The same things were measured in two ways. Each way mixes the same 9 hidden numbers, adds some noise and spreads widely along 6 directions of its own, which tell nothing about the thing.
(in the rows, 128 means zero)
Some things both ways: the first way, then the second way.
[152 110 147 111  98 105 134 154 126  92 129 135 138 121 130 100 139 137
 108 136 102 150 163 162 110 120]
[139 130 149 117 120 124 128 159 129 120 126 101 138  89 150 123 138 109
 119 100  97 144 119 130 144 118 130]

[124 141 131 143 119 144 126 122  96 116 143 102 118 122 112 108  63 186
 132 168 143 147  95 116 120 124]
[138 143 145 143 115 165 171 145 149 123 128 141  93 117  95 129 140 108
 106 120 122 146 119 128 128  88 126]

[131 114 190  77  99 121 153 133 112 142 125 134 109 117  95 141 116 138
 125 108 140 146 148 170 166 124]
[118  94  94 163 145 142 120 119 114 156 153 131 102 128 134 119 147 162
 112 141 144 110  74 124 149 134 150]

[175 145 140 130 131 130 111 161 127 111 124 137 138 131 122  97 146 123
 102 144 108 153 147 134 116 128]
[112 111 140 183 145 122 107 151 131 138 165  80 193 171 178 100 126 138
 155 141 143 147 144 128 164 252 138]

[185 112 114 166 144 185  64 128  99 125 147 123 120 153 104 160 151 123
 149 131 119 135 169 101 137 111]
[101  78 140  99 109 142 115 127  78 156 145 174 139  82 177 124 139 183
 126 141 119 181 133 112 166 126  90]

[170 141 180 136 102 142 111 127 111 144  92 152  73 179 111 161 109 154
 119 118 147  40 146 101 166 103]
[118 108 149 163 138 125 101 142 104 110 150 113 147 130 179 125  85 124
 119 141 126 132 105 146 120 173 115]

[ 91 145 134 132 112 111 146 126 126 104 124 114 127 126 115  63  66 160
 110 163 141 145  89 135 124 143]
[105 135 101 155 136 191 149  96 145 151 127 110  95 164  91 125 141 157
 116 140 175 117 121 105 133 153 144]

[137 129 132 122 123 115 136 135 161 110 127 147 139 154 160 114 130 129
 124 121 149 114 145 164 128 114]
[135 175 115 111 132 140 135 124 165  99 100 111  75 116 103 125 136 139
 156 103 125 123 148 113 128  99 136]

[122 147 124 162 147 153 124 143 135 114 190 111 140 125 122 135  89 133
 131 160 142 144  88 105 102 100]
[154 116 147 145 107 139 119 147 124 132 139 113  83  86 139 134 156 130
  74 103 110 125  88 135 125 110 148]

[141 124 167  94  94 113 130 123  80 138 100  92  92 116  66  95 112 159
 136 155 100 151 139 113 131 129]
[111 158 136 120 152 172 181 140 150 126 136 124 103 119 131  98 153  89
 145 117  90 107 102 132 103  75 143]

[162  91 114  95 152 165 117 121 135 143 148 161  98 156 128 148 108 108
 141  98 156 111 184 161 171 120]
[186 150 115 158 139 108 164 116 141 150 138 139 168 136 128 121 135  36
  89  69 112 148 106 101  98 164 106]

[131 154 157 175 123 164  84 126 137  93 116 163 103 173 187 137  85 120
 117 139 165  70 119 143 120 100]
[136 111 137 150  98 158 153 115 126 111 115 148 111 103 124 101 128 162
 120 129 128 131 169 143 111 117 104]

[148 122 155  79 117 101 156 151 117 138 120 126 102 118  85  72 115 123
 105 141 100 134 150 121 137 131]
[130 137 122 117 118 169 108 116 141 102 108 103  74 113 114 125 128 184
 133 123 139 114 151 123 125 121 135]

[123 166 141 154 134 144 111 146 151  96 151 135 129 136 142 128  92 127
 119 159 158 141 112 157 114 121]
[138 130 110 187 138 120 178 115 142 123 127 163 139 136 120 100 106  87
 121 117 132 132 114 134 110 132 105]

[113 151 161 147 100 105 126 140  89 104 103  95 125 119 133  77 107 155
 114 173 109 160  76 120  75  98]
[133 180 117 158 129 149 136 114 170 125 144 121  71 144 120 115 168 132
  90  95 124 106  94 101 110 140 147]

[151 126 132 125 109 122 110 151 110 100 132 119 120 124  94  87  98 138
 104 172  93 149 131 131 100 106]
[143 129 125 143 133 197 136 116 132 151 135 104  92 128 138 137 138 135
 111 120 140 135 144 120 129 166 129]

[126 150 151 195 106 143  97 140 128  89 126 132 154 157 151 152 125 151
 116 145 149 128  97 152 114  84]
[121 168 142 121 154 134 162 143 164  82 112 141 103 105 130 109  97  75
 142  84  88 144  86 143 115  98 128]

[158 121 111 109 129 109 138 147 118 133 138 107 127 132  80 106 136 148
 126 142 113 163 141 117 121 129]
[125 165 102 141 124 119 119 106 132 142 130 136  52 123 113 158 162 132
  81 111 145 106  70  87 111  87 138]

[145 119 198 124  77 116 124 138  82 118  71 146 102 142 142 134 127 156
 104 117 138 121 138 176 142 103]
[107  84 148 138 109 120 125 134  99 123 145 177 134 114 130 111 128 172
 127 153 130 151 112 132 141 108 114]

[119 141 153 133  98 125 105 128 106  89 115 107 136 114 126  91  97 148
 125 173 118 184 110 174  96 111]
[135 159 155 121 115 144 184 142 158 122 116 130 124  94 137 102 155  84
 133  84  86 153 143 129 118 106 120]

[163 140 109 134 148 146 117 129 127 147 127 124 106 161  78 103 104 144
 123 148 137 106 139  94 160 133]
[104 141 120 141 142 146 154 100 135 121 118 159 122 144 122 122  99 120
 145 127 149 152 126 116 119 143 102]

[153 108 127 119 128 144 123 125 129 133 135 143 110 157 131 163 126 142
 146 106 164 117 164 156 157 118]
[118  86 155 116 114 145 115 148  85 156 157 135 126 117 131 140 162 164
 139 172 134 135 130 122 139  99 133]

[188 115 137 139 116 153  86 129 104 119 105 154 100 165 114 134 127 149
 118 115 121  86 174 103 149 139]
[118 138  52 167 141 167 144  80 143 141 119 156  65 146  95 129 111 170
 116 141 181 119 122  95 148 125 110]

[141 136 135 124 115 124 124 132 162 107 131 141 129 153 129 114 112 137
 125 138 136 103 150 146 135 122]
[129 125 142 115 128 124 136 142 124 115 106 117 148  95 152 120 110 114
 159 112 114 163 155 134 143 132 109]

[137 108 181 123  89 154  88  93  64 130  78 118  77 141 108 119 100 152
 144 131 119 110 146 121 149 119]
[116 146 133 103 127 184 153 121 140 128 129 119 120 105 155  98 144 137
 127 104 100 140 145 115 127 130 114]

Other things, the second way, with their names:
(417): [150 157 114 136 148  86 109 153 168  77  93  80 100 125  95 126 116 127
 185 105 132 115 132 136 146 117 167]
(379): [107 136 119 141 133 127 124 131 130  96 119 117 127 115 137 113  92 132
 111 123 125 119  96 129 131 113 117]
(145): [145 158  54 216 179 164 162 104 174 164 155 118 103 173 129 114 121  83
  90 101 152 119  71 104 149 200 140]
(413): [136 118 121 105 134 147 131 116 131  99 108 164 148 123 114 112  80 159
 181 124 139 183 186 120 152 157  86]
(375): [147 121 129 126 146 117 133 129 117 124 122 131 149 105 160 122 104  91
 145 101 107 151 125 134 122 144 107]
(415): [151 155 127 167 122 144 118 152 168  83 114  56  94 110 140 107 113 137
 117 104 118 101 145 149 134 148 148]
(198): [142 137 117 102 151 110 115 137 125 106 143 178 178 136 136 120  77 125
 172 122 120 193 158  95 159 156  72]
(7): [113 164 137 116 112 179 189 133 167  94  90  95  64  95  82  91 162 127
 124 115 103  71 123 146  90  18 156]
(217): [136 106 140 119 129 140 132 135 107 142 116  96 136  99 143 133 136 106
 123 115 120 129 114 137 122 122 137]
(200): [133  95 139 109 122 114 128 125  90 149 133 179 144 109 113 154 123 122
 114 126 141 184  99 105 143 110 102]
(236): [139 144 112 115 125 150  88 126 138 124 119  85  96 109 150 141 131 174
 138 108 138 148 161 103 167 173 126]
(412): [105 142 114 157 122 158 143 103 134 168 158 131 102 132 168 105 185 149
  92 114 125 118 107  96 122 158 129]
(343): [165  99 112 133 153 170 104 147 132 110 144  97 161 128 145  99  86 154
 156 131 121 140 168 139 165 187 120]
(435): [166 147 116 126 148 103 131 109 135 118 124 152 160 141 113 127 105  82
 125  84 129 155 109 101 106 161 106]
(354): [124 120 113 110 159 124 127 127 123 125 145 169 135 124 131 119 117 131
 153 118 117 157  93 109 149 124 122]
(115): [122 121 159 133 112 158 125 144 127 107 133  88 125 117 139 101 144 153
 117 134 114  97 129 142 107 119 144]
(392): [135 138 119 182 136  73 107 148 143 105 133  76 158 137 160 100 126 120
 131 114 124 102 108 134 133 174 145]
(181): [103 135 152 142 136 118 145 156 142 101 129 104 153 126 137  93 128 110
 142 121 106 119  97 143 125 119 147]
(370): [119 135  88 162 164 211 144 116 150 150 149  96  69 164 112 117 144 154
 145 155 156  89 122 121 136 142 161]
(134): [148 149  95 125 159 106 139 107 147 102 121 155 183 147 111  99  84  94
 134  85 125 155 109  99 128 162  98]
(119): [158 131 114 129 145 134 130 117 138 117 129 142 124 130 106 113 120 119
 130 101 123 134 110 117 118 137 129]
(396): [ 99  80 131 148  94 123 110 110  83 162 127 113 133 107 151 133 157 178
  91 148 159 124 116 120 138 138 126]
(241): [120 147 125 160 147 125 144 151 142 133 148  90 157 141 157 103 136  90
 123 121 112 112 102 121 130 148 137]
(160): [136 115 167 143  75  73 136 148 114 131 116 130 137  69 158 121 174 121
  99  97 103 148 127 132 123 106 120]
(60): [149  95 132 157 134 125 122 142 117 125 131 107 149 122 132 123 110 119
 124 126 136 139 118 144 137 157 134]
(309): [125  91 132 139 139 119 114 150 115 134 137 109 150 128 128 123 130 140
 154 144 138 139 114 134 156 144 150]
(97): [159 174 103 175 130  93 123 111 156 111 110 112 127 160 105 146 104  93
 116  99 163 135 135  97 114 176 111]
(194): [129 138 114 140 155 183 138 139 155 128 150 107  92 139 125 105 146 144
 151 134 120 109 123 127 141 131 155]
(316): [128 168 130 122 126 147  97 126 150  91 112  79 105 115 162 122 109 153
 129 100 121 128 157 116 129 168 117]
(58): [109 125 119 143 137 131 182 123 130 158 140 160 130 130 122 100 170 106
 148 131 120 126 107 118 121  93 133]
(426): [153 176 125 135 123 157 129 132 160 120 118  62  64 118 111 136 168 114
  97  99 120  77 111 117  98  98 165]
(341): [187 131 165 112 109 147 122 136 123 139 123 102 132  92 143 153 139  88
  89  72 111 173 143 116 117 168 115]
(72): [157 149 171 108 107 118 126 159 137  96 112 104 137 109 113 133 131 108
 138 107 109 142 156 128 112 108 124]
(255): [114 106 145 110 123 165 136 147 122 119 130 110 113 112 116 101 156 173
 172 157 118 108 154 142 133  84 150]
(364): [127 121 141 139 134 131 122 173 114 141 146  88 137 103 165 145 126  95
 111 130 113 140  98 130 157 123 131]

Some of these things the first way, each followed by its name:
[155 122 144 147 124 165  89 110 102 131 116 137  99 162 123 149 122 138
 141 110 139  93 143  96 147 130]	(255)
[130 142 127 146 153 137 133 149 155 112 158 141 117 142 155 106 117 101
 120 139 149 106 135 116 121 127]	(115)
[127 102 150 102 136 147 137 116 107 151 129 136  97 135 110 127 118 116
 140  97 152 130 154 131 175 148]	(134)
[165 114 153 106 133 129 133 169 133 105 172 144 117 107 129 116 140  90
 112 132 101 137 179 127 113 129]	(343)
[162 122 137 123 107 133 100 112 102 134  91 122 102 161  99 109 120 160
 134 131 114 101 145  98 137 126]	(58)
[116 159 127 136 123 117 135 119 160 116 115 140 115 172 150 106  75 160
 124 136 170  77  99 124 126 126]	(97)
[153 114  93 138 150 126 127 148 143 125 144 137 122 161 117  96 129 111
 115 130 117 102 137  91 120 114]	(435)
[151 148 116 144 147 168  93 110 123 137 139 116 119 153 102 120  91 144
 142 143 136 121 111  86 133 127]	(160)
[136 133 138 146 102 137 120 116 147 102 145 133 126 156 141 158  99 181
 146 131 162  84 140 128 134 123]	(364)
[108 154 155 194 111 144 101 129 141  84 118 145 147 163 186 145 122 143
 121 124 172 112  99 154 119 113]	(181)
[185 129 124 115 152 141 117 146 126 142 139 126 108 140  91  97 141 112
 124 141 103 117 171  85 137 134]	(316)
[128 128 165 114  96 118 137  98 102 145  94 105  78 153 125 128 105 174
 159 131 148  77 130  99 136 115]	(198)
[144 152 163  94 145 139 145 158 140 124 175 131 126  93 113 118 105 112
 117 147 136 173 146 153 135 148]	(415)
[124 126 139 112 129 137 129 127 153 120 133 154 119 148 124 123 104 122
 126 114 160 126 154 169 165 145]	(396)
[159 129 136 128 127 135 125 163 151  93 164 148 150 126 144 123 122 125
 108 142 130 148 157 170 119 116]	(145)
[135 116  84 134 168 170 106 146 124 119 206 112 144 112  83 126  87 108
 135 162 126 207 120 145 118 110]	(341)
[174 106 112 169 151 173  85 139 114 125 146 153 121 168 130 151 143 108
 121 105 126 101 145  90 134 106]	(119)
